All groups share one centre, and each spreads out both ways along 14 directions, with some noise.
Some rows, each with its group after it:
5,-62,-5,-18,11,-57,-52,-7,-1,65,7,68,26,-8,46,-22,38
Suzu
-20,-16,51,-22,17,25,-48,33,14,19,24,44,-4,-28,-11,-30,-17
zom
45,-6,12,9,-47,52,-30,-26,-42,14,33,32,-80,34,-33,15,51
baf
-54,-9,0,11,58,-10,7,8,-10,23,11,0,-40,-75,-8,26,38
baf
2,51,-9,-13,30,-11,1,-1,51,12,64,46,-55,43,-35,-10,40
zom
1,-16,27,78,-30,-13,-25,-25,-3,28,-61,-18,22,16,-32,-4,-31
zom
-6,6,-67,-17,20,29,-12,-2,-4,0,-16,111,24,29,-11,26,-1
baf
61,2,-37,-38,-33,34,21,-36,18,40,8,14,-94,40,-42,-26,22
baf
31,30,-10,19,6,0,32,-2,-61,16,-63,28,73,14,40,-21,-16
vaze
28,10,-50,-9,11,-37,27,3,-3,4,-6,-47,35,41,64,-47,-8
vaze
-57,-7,0,4,-6,24,33,-5,37,-2,33,44,-58,37,-88,-6,31
zom
-3,-68,-31,-24,8,49,-9,-5,-21,14,-33,21,-28,-55,-41,32,51
Suzu
29,-26,66,-75,-2,3,-21,46,-7,13,37,57,19,-35,-24,-6,15
vaze
-32,22,38,30,-40,-22,-9,-8,17,-4,-22,45,-12,-60,-5,-31,-37
baf
-78,-17,-29,45,-23,-3,54,-41,17,35,-52,1,-32,1,-43,17,1
vaze
72,34,-19,30,13,-38,34,12,13,62,-8,14,-55,-3,23,15,-15
zom
53,-71,55,-35,59,-1,9,-7,-5,49,45,67,-3,18,-18,2,-48
zom
23,4,48,-46,-24,41,-12,-6,33,-23,-28,-15,34,32,-7,-9,44
baf
41,-13,-76,0,11,-33,-5,64,-31,-29,42,-37,-21,-67,10,-3,-28
zom
47,-14,5,-52,-30,-10,-31,49,-29,33,14,8,29,6,50,-10,-3
vaze
-2,2,-3,9,-23,-34,-69,15,-14,42,17,52,40,48,68,-12,8
Suzu
-6,-29,61,-30,19,-9,-25,20,-28,-5,61,1,-24,-83,-5,-39,-11
baf
-51,35,-9,28,-48,11,23,3,7,33,-48,-58,-24,-8,-31,8,-6
vaze
-42,70,-18,-21,26,1,16,28,12,-59,21,7,69,20,-24,-24,-22
Suzu
91,-6,28,-46,8,23,-68,11,-14,-30,67,8,-1,-6,-18,16,-15
vaze
35,-21,-16,16,-14,-54,-32,24,-7,37,59,13,-41,14,17,-9,1
Suzu
1,27,35,7,-28,21,20,-28,24,-53,38,-8,-76,9,-39,-20,60
baf
37,-13,-30,49,19,78,-12,18,-64,-31,-66,40,18,-30,-54,41,75
zom
66,-18,0,-3,-47,-25,36,-30,8,60,-59,-12,-29,-11,-28,-62,-16
baf
-34,-16,6,-38,41,17,27,-15,71,-3,-22,67,-2,1,-9,16,72
Suzu
-15,-65,-30,-6,53,17,-7,-20,-12,-24,17,38,-7,-27,-2,8,-54
baf
9,1,-22,-72,-34,25,11,24,27,23,36,-7,-81,-13,-12,-33,9
vaze
41,47,-16,-4,-51,-52,23,-44,-18,1,-31,-39,18,-4,29,-8,7
vaze
-21,-57,15,-62,-24,34,-37,-39,5,-8,5,21,-7,-30,-28,45,41
Suzu
22,22,3,-51,-32,-46,29,16,36,25,44,-28,-38,2,-1,-41,-26
baf
12,7,-4,-2,-55,-38,12,13,-26,84,-2,12,-21,-15,-18,-55,-28
Suzu
-38,-17,9,84,25,45,-75,-43,7,-11,-28,20,-8,-1,-55,-1,-4
zom
12,-15,30,68,-64,19,-95,4,19,2,-35,16,6,40,-15,9,37
zom
-54,16,2,4,21,19,-32,-20,-13,-77,27,36,59,34,16,23,49
Suzu
-7,-57,-8,67,-38,-7,-16,10,-17,0,7,-36,-11,16,-77,14,-23
zom
22,-31,6,32,-5,-6,-14,32,-60,-30,-38,12,86,-22,-13,-28,5
baf
24,-40,2,-36,-54,65,12,20,-31,10,-18,-6,-8,20,-33,1,19
Suzu
68,-17,28,43,27,-25,85,-21,28,-6,-11,-22,-69,-10,15,-21,-14
Suzu
24,-2,-37,35,36,-8,25,7,-29,-32,12,61,-33,-27,-34,-50,78
zom
0,9,23,-27,-76,-4,-60,-19,41,-20,11,18,1,18,50,13,24
zom
6,-16,20,-83,-71,-58,3,-9,68,4,24,-11,-20,-17,27,17,19
Suzu
6,-65,15,13,72,-23,41,-32,-5,-19,59,34,-27,-2,-44,-38,-9
vaze
35,-28,18,14,20,-7,-57,63,-16,37,16,14,31,6,26,-16,-27
Suzu
-30,-13,-7,-50,-8,-39,17,0,1,46,24,75,1,-34,0,77,10
vaze
29,30,-18,-16,25,-32,-6,-23,-11,-17,10,20,34,-1,75,30,15
vaze
28,-63,-48,-13,-83,-5,39,-14,-1,4,-59,-1,-8,17,33,-13,22
zom
-19,-39,21,9,63,6,-46,-31,28,8,49,28,-58,-14,7,16,-13
zom
34,67,24,37,-16,-45,-11,-38,-9,-14,34,11,19,24,-31,51,-27
zom
1,0,117,15,-9,0,-16,11,31,-7,-5,35,30,20,-8,-68,-5
vaze
-29,49,-88,-48,9,-4,48,-34,-17,48,43,6,-65,29,-9,-3,-10
Suzu
-15,-8,-55,-37,78,34,2,42,-46,-31,29,33,45,-18,-9,15,-26
baf
-36,24,30,50,-93,1,-17,-54,18,2,-48,-1,11,54,-43,-12,-9
zom
49,-37,-7,5,-41,29,28,31,-30,24,-44,58,13,30,-5,-38,-11
Suzu
18,-35,-21,-26,18,2,38,2,41,3,-26,39,-21,-33,-47,-11,28
Suzu
-44,-54,-13,-19,65,-6,37,-45,59,14,11,-8,-70,-26,2,29,-10
baf
-17,-24,41,40,-2,-38,7,29,6,73,20,67,-59,-35,-47,4,28
baf
44,27,-6,-38,-45,-1,-18,-36,50,-28,3,60,-10,0,-51,23,36
vaze
41,-26,40,0,4,-46,15,3,-80,38,34,-19,51,36,23,21,15
vaze
6,-33,-24,5,2,-16,-7,30,4,23,-16,75,42,14,-14,-2,30
baf
-36,-20,-5,-15,16,11,14,63,57,18,-1,-40,5,30,19,-79,-6
vaze
65,-104,-32,-12,-1,47,-2,-8,-7,-9,-25,-17,-49,-25,-13,35,47
Suzu
-11,22,-11,-5,-5,-36,44,-15,-27,33,44,16,-29,-19,-70,48,-44
vaze
21,7,-7,-30,46,5,-31,27,-13,15,12,52,14,-38,-9,-32,43
baf

New rows, each followed by its group:
6,-7,-8,27,-16,-6,-59,4,50,-17,-16,12,-3,-19,39,55,-42
zom
12,-15,-52,47,28,-8,18,2,-21,-16,43,32,-88,-11,18,-29,-11
vaze
49,-25,-8,108,-35,-18,-38,2,-43,8,-64,-14,16,-18,-13,7,-11
zom
-9,-6,-6,-41,10,-33,-28,44,-4,30,67,-64,-10,-30,-13,59,-58
vaze
62,-42,3,9,56,18,25,-3,-2,73,-25,30,-50,1,8,36,-8
zom
-10,60,16,-23,0,46,-24,71,36,3,-13,-3,-14,-18,68,-34,-13
vaze
19,4,-72,-11,9,12,46,9,11,-7,-12,36,-2,13,-104,-3,-3
vaze
-34,-44,5,27,24,30,-33,-9,-43,-69,8,21,3,-73,-7,-15,-6
baf
7,18,-32,-53,-34,8,-8,7,17,6,60,59,-55,42,-17,-22,44
baf
68,-39,15,39,-13,-3,13,48,9,22,-59,9,35,4,-63,-30,-2
baf
-30,-92,3,-4,2,59,14,9,-26,19,-38,16,-10,-26,-39,-20,-3
zom
-6,32,20,40,7,-35,-83,-45,32,17,-1,40,18,11,18,4,-25
Suzu
42,-29,-11,-39,-32,11,3,-21,-37,39,16,-62,-63,-37,29,32,-36
Suzu
-25,-42,-9,16,47,22,-24,-8,49,-40,8,-36,-3,16,-70,38,39
vaze
-21,8,-38,-54,6,59,1,23,-73,-19,38,-41,16,4,-31,4,-14
Suzu
12,-44,-34,54,19,9,-17,-2,-26,-56,-9,42,19,-15,-20,-10,-13
baf
-41,-23,47,-3,-23,-12,-43,27,16,15,-52,3,43,-85,-9,8,-4
vaze
32,29,-56,15,-12,-25,-47,9,0,56,38,57,-32,10,-45,-15,-58
Suzu
-34,31,-40,-41,-30,49,3,-1,22,-50,50,-8,-79,-3,-20,-13,5
baf
29,73,-44,-14,27,2,-31,19,29,29,7,-23,-61,-17,41,-6,41
zom
-36,28,-19,20,-16,-15,51,-11,32,-4,-21,35,-42,-28,-69,10,32
vaze
-19,6,51,-38,-2,34,2,-17,-17,-3,30,29,6,31,51,34,-6
Suzu
-55,61,-26,30,4,-25,1,-1,-9,-28,17,-2,11,6,17,5,15
Suzu
-3,-4,-18,-2,2,-26,46,-6,-18,50,-73,-24,20,-58,9,-20,-39
baf
-6,53,38,-29,-29,44,-31,12,48,-47,8,-7,-6,14,-19,-1,50
baf
30,-39,-14,23,46,22,-59,16,-4,54,34,-19,-74,-18,-54,17,13
Suzu
-46,34,-21,-12,-20,-17,40,-17,30,14,-68,56,27,-51,-26,24,8
vaze
-19,30,50,6,-28,-5,14,-24,-15,-5,17,-70,-40,-22,9,19,45
baf
-31,-24,-28,-46,67,22,-13,18,19,-1,16,-10,-1,-25,-49,8,51
Suzu
2,-54,-50,14,58,11,10,-13,-2,-39,-16,-78,-2,-29,-44,-41,14
vaze
-11,-70,0,-28,2,37,-20,6,-6,1,14,38,-20,3,-18,-44,15
zom
17,44,-5,65,-1,-25,5,10,-26,-17,-29,-21,19,-25,29,-38,-6
vaze
-3,-61,41,-17,40,59,41,-30,26,-1,-59,30,-22,-15,1,30,70
Suzu
55,-32,-20,-16,-53,1,-14,60,-3,-27,24,12,-10,8,7,20,-13
Suzu
-48,18,46,10,26,34,20,-36,11,30,-32,-12,-9,26,51,23,52
Suzu
11,-26,-78,-7,-8,19,39,-8,-21,17,5,-17,-29,35,-73,42,56
vaze
-67,16,-51,51,-39,-45,-25,6,74,-49,-23,-51,7,14,-20,-31,63
zom
4,48,63,-4,-43,-9,-37,-6,1,-32,84,10,-37,27,9,29,36
baf
82,27,37,-6,-29,-6,6,-29,-22,-13,16,-81,-26,16,-8,-20,47
baf
55,2,1,-47,23,19,35,-67,44,-21,-26,32,6,33,-6,-43,17
baf
22,-7,17,-23,41,-30,11,-10,111,-6,15,17,-41,-11,-4,10,12
Suzu
19,29,7,-51,43,-10,1,-1,36,53,0,32,-3,-24,7,-2,-44
baf
73,-6,15,-36,19,-21,35,2,22,19,27,80,-9,10,26,37,-32
zom
-4,-37,-80,29,-7,-16,5,17,-71,74,22,11,-80,-57,-21,5,-37
baf
-33,-24,32,-41,-6,20,28,-1,-21,-32,-4,-10,38,-15,-12,-6,38
Suzu
-8,11,29,40,-63,-18,-40,9,8,-12,-21,-11,50,15,-37,-9,-19
zom
37,-10,15,10,1,-1,-13,66,-13,-1,23,17,20,33,32,-3,-14
Suzu
-7,-1,38,84,13,-22,-12,-41,-47,-11,13,-27,-27,-23,12,29,5
vaze
15,-20,-41,-60,-33,-14,18,3,-31,58,0,5,17,28,29,31,-4
vaze
8,-33,-4,6,27,-26,-95,-53,-31,25,68,-44,-54,-36,-6,29,-8
Suzu
-27,-36,26,39,-3,-9,-36,-7,-5,-23,-11,42,32,-44,4,10,-55
baf
38,-46,59,-11,-65,-74,10,-24,2,11,7,1,-6,-45,14,-30,-18
Suzu
11,-11,23,35,-23,1,-3,-30,28,-35,-62,12,19,-2,-13,-27,61
baf
36,-15,21,-14,-47,10,19,-2,37,-8,-46,-15,9,23,16,-6,7
Suzu
8,-43,-38,-34,7,39,7,27,-27,4,-26,-4,-14,-49,19,-10,10
zom
-30,9,-15,38,19,11,-17,-28,52,-16,11,26,-37,54,31,42,25
vaze
-9,-67,51,-10,18,-20,-35,-21,47,-28,1,29,19,-27,-43,3,50
vaze
44,6,-6,-35,37,-20,-48,-39,40,5,25,-2,0,27,57,17,18
zom
48,4,-59,-41,-58,22,-15,34,-16,79,-50,13,6,24,-19,-19,31
baf
19,-62,24,3,-35,-17,15,-26,33,17,-7,6,-18,22,28,96,-75
zom
42,7,-65,-1,-30,-18,41,30,13,20,-7,-9,-33,34,12,-28,6
Suzu
54,-30,-31,-55,-13,6,48,-25,1,54,-19,30,-38,14,52,-36,-20
zom
